The groups are shells around one centre, one inside the other: the same stretched ball of 5 dimensions in 7 sizes.
Some rows, each with its group after it:
0.958, -0.630, -1.784, 0.992, 1.814, 2.177, -0.422, 0.003, 0.067, -1.241, 0.934, -1.962, -1.181	q404
2.266, -0.015, -1.365, 1.581, -1.391, -0.341, -0.680, -1.404, -0.139, -0.248, 0.890, -1.056, -2.566	q429
3.084, -3.794, 2.405, 2.071, -0.340, -5.018, -1.879, 2.931, 0.660, 1.332, -2.164, -1.827, -1.774	q949
0.021, -1.878, 0.097, 1.753, 1.956, -1.464, -2.421, 2.047, 0.912, -0.952, 0.563, -3.590, -0.842	q83
3.338, -3.139, 0.835, 0.988, 1.276, -0.652, 0.707, 1.759, -0.587, 1.128, -2.007, -0.422, -1.792	q667
1.186, -4.779, 3.302, 1.757, 1.841, -2.918, -1.398, 4.234, -0.068, 0.720, -2.325, -2.121, -0.932	q404
-0.031, -1.696, 0.203, 1.778, 1.149, -0.723, -2.153, 1.464, 0.495, -1.088, 0.607, -2.991, -1.038	q83
2.082, -0.271, -3.584, -0.270, 4.600, 4.823, 2.321, -0.453, -0.735, -0.540, 0.720, -1.069, -1.327	q390
1.940, -1.217, 0.730, 2.719, -2.789, -4.978, -3.474, 0.411, 1.214, -0.026, 0.347, -2.587, -2.299	q667
2.474, -3.859, 1.697, 1.103, 2.221, -1.388, 0.280, 2.897, -0.538, 1.179, -2.177, -1.118, -1.467	q404
0.938, -0.666, -0.708, 1.459, 0.579, -0.507, -0.594, -0.182, -0.433, -0.137, 0.947, -1.884, -2.248	q667
-0.802, -2.486, 1.547, 1.783, 2.191, -2.147, -1.533, 2.362, -0.447, 0.019, 0.280, -3.122, -1.569	q626
3.805, -0.341, -3.064, 0.632, 0.847, 2.585, 0.301, -0.836, 0.682, -0.836, 0.067, -0.780, -1.310	q390
-0.190, 0.955, -3.107, 1.099, 2.204, 1.667, -0.943, -1.026, 0.257, -1.563, 2.771, -3.130, -1.600	q626
-0.016, -0.577, -0.150, 2.081, -0.401, -1.810, -2.210, 0.035, 0.149, -0.710, 1.469, -2.791, -2.069	q429
2.932, -3.100, 1.025, 1.857, 0.106, -3.005, -2.189, 2.494, 1.320, 0.138, -1.546, -2.156, -1.036	q949
0.227, -4.561, 2.614, 1.388, 3.813, -1.765, -1.065, 4.540, -0.131, 0.352, -1.741, -2.810, -0.532	q626
1.498, -2.195, -0.195, 0.595, 2.993, 1.711, 1.331, 1.171, -1.228, 0.342, -0.620, -0.925, -1.630	q667
-0.276, -1.698, -0.433, 1.551, 2.400, 0.183, -2.324, 1.921, 0.998, -1.651, 0.763, -3.576, -0.365	q429
2.437, -0.580, -3.697, -0.219, 4.616, 4.953, 1.676, 0.047, 0.012, -1.015, 0.399, -1.353, -0.698	q390
1.685, 1.171, -2.763, 1.648, -0.978, -0.444, -1.513, -1.975, 0.635, -0.923, 2.215, -2.210, -2.413	q390
0.823, -2.119, 0.610, 1.496, 1.887, -2.054, -0.853, 1.699, -0.251, 0.474, -0.041, -2.464, -1.858	q404
2.489, -0.975, -2.611, 0.528, 2.630, 3.052, 0.056, 0.388, 0.708, -1.240, 0.122, -1.647, -0.615	q404
1.028, -2.004, -0.955, 0.906, 3.337, 1.475, -0.781, 1.896, 0.609, -1.088, -0.047, -2.597, -0.382	q404
4.155, 0.042, -3.432, 0.397, 1.067, 2.481, 1.232, -1.413, 0.113, -0.153, 0.213, -0.372, -1.947	q626
-0.083, -0.808, -2.368, 0.626, 4.315, 3.361, -0.539, 1.004, 0.473, -1.921, 1.301, -3.075, -0.247	q83
1.890, -3.065, 1.644, 2.077, -0.659, -2.226, -2.380, 2.208, 0.810, -0.364, -1.259, -1.933, -1.051	q949
0.984, -3.784, 2.229, 1.688, 1.193, -1.156, -1.407, 3.047, -0.023, -0.146, -1.553, -1.876, -0.846	q949
-0.105, -4.338, 3.468, 1.629, 2.547, -2.637, -0.525, 3.750, -1.257, 1.129, -1.566, -2.095, -1.619	q949
3.245, 0.994, -3.129, 1.160, -1.088, 0.785, -0.035, -2.452, 0.136, -0.357, 1.336, -0.811, -2.664	q626
1.382, -1.754, -1.634, 0.074, 4.136, 4.873, 1.680, 0.887, -0.867, -0.897, -0.286, -0.911, -0.686	q949
3.092, 0.036, -4.460, -0.465, 4.075, 6.164, 2.495, -1.022, -0.346, -1.001, 0.526, -0.504, -1.032	q83
-0.233, -0.490, -1.494, 0.984, 3.348, 0.467, -0.170, 0.409, -0.491, -0.374, 1.631, -2.911, -1.802	q429
3.243, -3.096, 1.519, 2.003, -0.703, -4.094, -1.913, 2.171, 0.865, 0.851, -1.693, -1.732, -1.716	q390
-0.924, -3.377, 2.890, 2.335, 1.499, -4.358, -2.837, 3.477, 0.135, 0.172, -0.271, -3.725, -1.362	q429
2.942, -0.817, -0.190, 2.497, -3.103, -4.089, -3.141, -0.202, 1.492, -0.193, 0.259, -2.120, -2.234	q390
3.423, -3.550, 2.823, 2.648, -2.822, -5.759, -2.901, 2.268, 1.004, 0.983, -2.151, -1.485, -1.969	q83
1.864, -5.655, 4.119, 1.623, 1.921, -3.107, -0.714, 4.793, -0.478, 1.393, -3.359, -1.413, -1.037	q83
3.473, -2.027, -1.851, 0.335, 2.610, 3.448, 0.724, 1.032, 0.466, -0.821, -1.171, -0.740, -0.439	q429
0.814, -0.846, -0.904, 1.244, 1.890, -0.670, -0.402, 0.366, -0.335, 0.061, 0.934, -2.348, -2.082	q667
2.202, -1.032, -0.695, 1.064, 0.666, 0.015, 0.739, -0.339, -0.993, 0.643, 0.066, -0.748, -2.579	q626
2.750, -0.732, -1.073, 1.986, -1.362, -2.325, -2.535, 0.016, 1.542, -0.604, 0.403, -2.313, -1.686	q667

New rows, each followed by its group:
2.551, 0.899, -3.790, 1.109, 0.508, 1.183, -1.174, -1.425, 1.346, -1.397, 1.722, -2.274, -1.492	q390
1.781, 0.747, -2.562, 1.473, -0.098, -0.647, -1.145, -1.425, 0.521, -0.545, 1.869, -2.271, -2.363	q667
2.848, -4.344, 3.654, 2.745, -1.725, -7.038, -3.319, 3.547, 1.166, 1.294, -2.436, -2.281, -1.716	q429
3.327, -0.718, -2.340, 0.522, 1.701, 1.781, 1.064, -0.448, -0.174, 0.073, -0.056, -0.730, -1.848	q404
-0.356, 0.555, -3.318, 0.725, 3.232, 3.789, -0.499, -0.595, 0.228, -2.192, 2.433, -2.911, -0.854	q949
-0.527, -0.895, -1.230, 1.160, 3.005, 1.316, -1.056, 0.914, 0.103, -1.349, 1.405, -3.122, -0.958	q390
3.255, -3.607, 1.429, 1.685, 0.328, -2.634, -1.576, 2.765, 0.941, 0.454, -2.140, -1.629, -1.051	q626
2.775, 0.024, -1.988, 1.451, -0.380, -1.271, -0.921, -0.937, 0.568, -0.011, 0.911, -1.778, -2.377	q667
3.749, -3.435, 2.516, 2.315, -2.752, -4.285, -1.910, 1.754, 0.444, 1.026, -2.320, -0.656, -2.089	q429
1.491, -3.734, 3.550, 2.710, -1.244, -6.517, -2.938, 3.013, 0.389, 1.226, -1.495, -2.490, -2.112	q404
1.534, -3.404, 2.367, 1.627, 1.401, -3.793, -0.312, 2.547, -0.913, 1.788, -1.384, -1.698, -2.386	q429
0.676, 0.070, -4.696, -0.483, 6.212, 7.447, 1.502, -0.046, 0.095, -2.405, 1.576, -2.209, 0.104	q949
1.000, -1.080, -1.371, 1.433, 1.555, 0.396, -2.005, 0.978, 1.239, -1.526, 0.764, -2.999, -0.650	q390
2.715, -5.217, 4.289, 2.347, -0.649, -5.598, -2.207, 4.199, 0.398, 1.485, -3.225, -1.598, -1.473	q83
1.515, -1.213, -0.981, 1.630, 0.918, -1.124, -2.180, 1.015, 1.297, -0.926, 0.511, -2.946, -1.057	q667
-0.110, -1.153, -0.895, 1.479, 2.156, 0.225, -1.933, 1.218, 0.737, -1.430, 1.114, -3.343, -0.794	q390
0.022, -1.423, -2.251, -0.232, 6.404, 5.384, 1.894, 1.274, -1.005, -1.086, 0.590, -1.974, -0.464	q83
2.729, 0.308, -2.388, 1.729, -1.302, -0.762, -2.108, -1.104, 1.473, -1.087, 1.179, -2.136, -1.752	q667
0.550, -0.352, -0.289, 2.103, -0.631, -2.943, -2.001, -0.246, 0.104, -0.055, 1.485, -2.723, -2.589	q626
3.256, -0.910, -0.338, 1.834, -1.895, -2.657, -1.011, -0.548, 0.157, 0.677, -0.102, -1.014, -2.779	q667
1.129, -2.351, 0.754, 1.385, 1.043, -0.050, -0.468, 1.364, -0.530, -0.102, -0.548, -1.442, -1.526	q83
1.718, -2.821, 1.622, 1.834, -0.382, -1.697, -1.266, 1.650, -0.146, 0.160, -1.105, -1.340, -1.649	q626
1.864, -1.377, -0.902, 1.595, 0.909, -1.312, -2.053, 1.137, 1.316, -0.724, 0.243, -2.804, -1.081	q390
1.402, -0.711, -2.999, 0.219, 4.409, 3.692, 0.611, 0.535, 0.259, -1.223, 0.774, -2.200, -0.615	q404
0.454, -4.660, 3.022, 1.362, 3.064, -1.277, -0.475, 4.130, -0.757, 0.589, -2.057, -1.949, -0.873	q390
1.206, -4.684, 2.948, 1.226, 2.997, -1.645, 0.123, 3.934, -0.987, 1.202, -2.370, -1.501, -1.252	q667
3.371, 0.261, -4.333, -0.091, 2.936, 4.768, 1.750, -1.265, 0.043, -0.891, 0.663, -0.707, -1.293	q390
0.542, -4.458, 3.878, 2.363, 0.841, -5.415, -2.476, 4.125, 0.094, 1.052, -1.710, -2.880, -1.506	q390
1.926, -2.013, 1.571, 2.251, -1.360, -4.809, -1.657, 0.932, -0.170, 1.230, -0.387, -1.809, -2.853	q390
2.749, -3.312, 0.570, 0.893, 2.506, -0.175, 0.262, 2.464, -0.089, 0.577, -1.838, -1.213, -1.104	q404
4.277, -2.736, 0.736, 1.733, -1.185, -2.871, -1.284, 1.407, 0.859, 0.759, -1.894, -0.921, -1.757	q626
2.239, -3.467, 2.810, 2.638, -1.853, -5.429, -3.133, 2.582, 0.939, 0.607, -1.595, -2.181, -1.716	q404
2.079, 1.094, -5.043, 0.068, 3.282, 5.079, 0.872, -1.583, 0.448, -1.778, 1.902, -1.766, -1.020	q404
2.854, -0.510, 0.348, 2.869, -4.570, -5.302, -3.322, -0.847, 1.095, 0.230, 0.487, -1.831, -2.981	q429
2.017, -3.036, -0.304, 0.720, 3.382, 1.857, -0.265, 2.602, 0.538, -0.774, -1.319, -1.824, -0.098	q626
3.369, -0.487, -2.492, 0.971, 0.256, 1.724, -0.421, -0.602, 0.841, -0.950, 0.151, -1.111, -1.300	q667
0.373, -2.780, 1.395, 1.922, 1.497, -2.780, -2.304, 2.698, 0.571, -0.177, -0.309, -3.189, -1.128	q404
1.997, -2.248, -0.385, 0.454, 2.942, 2.230, 1.635, 1.065, -1.222, 0.349, -0.893, -0.560, -1.561	q390
2.438, -2.712, 1.796, 1.620, -0.284, -2.906, 0.125, 1.165, -1.150, 1.700, -1.328, -0.620, -2.826	q429
1.118, 0.692, -3.796, 0.890, 1.851, 3.337, -1.119, -0.932, 1.139, -2.374, 2.027, -2.630, -0.698	q626
0.523, -5.147, 5.023, 2.529, 0.364, -6.143, -2.399, 4.567, -0.320, 1.505, -2.308, -2.512, -1.712	q83
0.592, -5.641, 5.256, 2.499, 0.793, -6.100, -2.580, 5.206, -0.054, 1.392, -2.698, -2.676, -1.316	q626
-0.110, -1.616, 0.751, 2.063, 0.414, -2.272, -2.270, 1.270, 0.199, -0.472, 0.720, -2.992, -1.684	q390
0.309, -2.663, -0.615, 0.414, 5.544, 2.491, 0.360, 2.761, -0.166, -0.740, -0.341, -2.603, -0.199	q83
